The groups are shells around one centre, one inside the other: the same stretched ball of 2 dimensions in 9 sizes.
In the rows, zero is written as 128.
Known rows, each followed by its group:
[203  51 152 110 117 158 203 112 118 163  81 170 155 135 110 161 140 178
 183] : (5)
[122 164  85 167 132 174  54 174 127  97 159 118  81 145 148 114 149  83
 181] : (1)
[177  79 135 125 116 164 172 131 116 143 108 160 131 136 115 149 143 153
 182] : (8)
[194  80 138 124 129 159 153 118 130 155  83 151 149 141 127 150 140 157
 184] : (6)
[186  61 144 117 112 163 199 124 112 150 102 170 139 133 107 155 143 166
 182] : (3)
[145 157  94 162 143 167  46 156 140 114 128 113 105 149 157 119 145  96
 183] : (4)
[177 114 119 140 138 161 102 131 138 140  96 133 134 146 143 137 141 132
 184] : (3)
[124 183  77 175 145 172  14 172 141  97 149 103  85 151 164 108 148  73
 181] : (5)
[149 114 113 143 119 169 128 153 117 121 136 145 105 138 126 134 147 123
 181] : (2)
[149 149  98 158 141 167  57 153 139 117 125 118 108 148 153 122 145 101
 183] : (2)
[142 129 105 150 124 170 104 158 121 114 141 136 100 141 133 128 147 111
 181] : (8)
[132 169  85 168 141 170  35 166 138 104 143 110  92 149 158 114 147  84
 182] : (7)
[181 103 125 135 134 161 119 128 134 143  94 139 137 144 138 141 141 139
 184] : (4)
[197  55 149 113 115 160 201 117 116 159  88 170 149 134 109 159 141 174
 183] : (6)
[178 117 118 141 141 160  95 131 140 140  94 130 135 147 146 137 141 130
 184] : (1)
[186  68 141 120 116 162 184 125 116 149  99 164 140 135 113 153 142 162
 182] : (0)
[136 162  89 165 140 170  45 163 136 107 139 114  95 148 155 117 147  89
 182] : (0)
[135 168  87 167 143 169  35 163 139 106 139 109  95 149 159 115 147  86
 182] : (7)

New rows. What belongs after each?
[190  56 147 114 111 162 205 121 111 154  98 172 143 133 106 157 142 171
 182] : (6)
[148 159  93 163 146 166  39 153 144 116 123 111 108 151 160 119 145  95
 183] : (6)
[120 182  77 175 141 173  20 175 137  95 155 105  81 149 161 108 149  72
 182] : (5)
[130 175  82 171 144 170  24 167 141 102 143 106  90 150 162 112 147  80
 182] : (6)
[151 155  96 160 146 165  45 151 144 118 119 112 111 150 159 121 144  99
 183] : (6)
[164 140 105 153 145 163  63 142 144 128 107 119 122 149 155 127 143 112
 184] : (1)
[192  67 143 118 119 161 182 120 119 154  92 163 145 136 115 154 141 165
 183] : (4)
[194  80 138 124 129 159 153 118 130 154  83 151 149 141 127 150 140 158
 184] : (6)
[158 141 104 153 141 165  68 146 139 124 115 120 116 148 152 126 143 109
 183] : (0)
[188  55 147 114 109 162 208 123 109 152 102 173 140 132 104 157 143 170
 182] : (1)
[162 136 107 151 141 164  72 143 140 127 110 123 120 148 151 128 143 114
 184] : (4)
[182 102 125 134 134 161 121 128 134 144  94 140 138 144 137 141 141 140
 184] : (4)
[200  47 153 109 112 159 213 114 114 161  86 174 152 133 105 161 141 179
 183] : (5)
[179  70 138 121 113 164 186 129 112 145 108 165 133 134 110 152 143 158
 182] : (4)
[131 172  84 170 143 171  30 167 139 103 143 108  91 150 160 113 147  82
 182] : (3)
[125 157  89 164 129 173  67 171 125 100 156 123  84 143 144 117 149  89
 181] : (6)
[196  60 147 115 117 159 193 117 118 157  88 167 149 136 112 157 141 171
 183] : (3)
[138 172  86 169 147 168  24 161 144 108 133 105  99 151 164 114 146  84
 183] : (1)
[151 148  99 158 142 166  58 151 140 119 121 117 111 149 154 123 145 103
 183] : (0)
[162 144 103 154 146 163  57 143 145 126 108 116 121 150 157 126 143 109
 184] : (5)
[162 138 106 152 143 164  67 142 142 128 109 120 121 149 153 128 143 112
 184] : (3)
[188  89 133 128 131 160 140 123 131 150  88 147 144 142 131 147 140 150
 184] : (7)
[178  69 139 120 111 164 192 131 110 144 111 168 131 133 108 152 144 159
 181] : (3)
[191  77 139 122 124 160 163 120 125 153  89 156 146 139 122 151 140 159
 183] : (4)
[177  77 135 125 115 164 176 132 114 142 111 162 130 135 113 149 144 153
 182] : (2)
[138 138 100 154 126 171  91 161 123 110 145 131  95 142 137 125 148 105
 181] : (2)
[192  74 140 122 124 160 166 120 124 153  89 157 146 139 122 152 141 160
 183] : (4)
[137 142  98 157 129 171  83 162 126 110 144 128  95 143 140 123 147 102
 181] : (8)
[146 122 109 147 122 170 115 155 119 118 139 140 103 139 130 131 147 117
 181] : (8)
[131 151  93 161 129 172  71 166 126 105 151 124  89 144 143 119 148  94
 181] : (4)
[151 145 100 156 140 166  64 151 138 120 122 120 110 147 151 124 145 105
 183] : (8)
[122 178  79 173 140 173  26 174 136  96 155 108  82 149 159 110 148  75
 181] : (1)
[127 157  89 165 130 173  63 170 127 101 155 122  85 144 145 117 149  89
 181] : (3)
[166 137 107 151 145 162  65 139 144 130 104 119 125 150 155 129 142 114
 184] : (5)
[175 114 119 140 137 162 103 133 137 139  99 133 133 145 142 137 142 131
 184] : (4)
[145 119 110 146 119 170 123 156 117 117 141 143 101 138 127 132 147 118
 181] : (4)
[187  68 141 119 116 162 183 124 117 150  98 164 140 135 113 153 142 162
 183] : (0)
[184  96 129 132 132 160 131 126 132 146  91 144 140 142 134 144 141 145
 184] : (4)
[136 139  99 156 126 171  90 162 123 109 147 131  94 142 137 124 148 103
 181] : (0)
[129 160  89 165 134 172  56 168 130 102 150 118  89 146 150 116 148  88
 181] : (4)
[157 143 102 155 143 165  63 147 141 123 115 119 115 149 154 125 144 107
 183] : (4)
[181  99 127 133 131 161 127 129 132 144  96 142 137 143 134 143 142 142
 184] : (2)
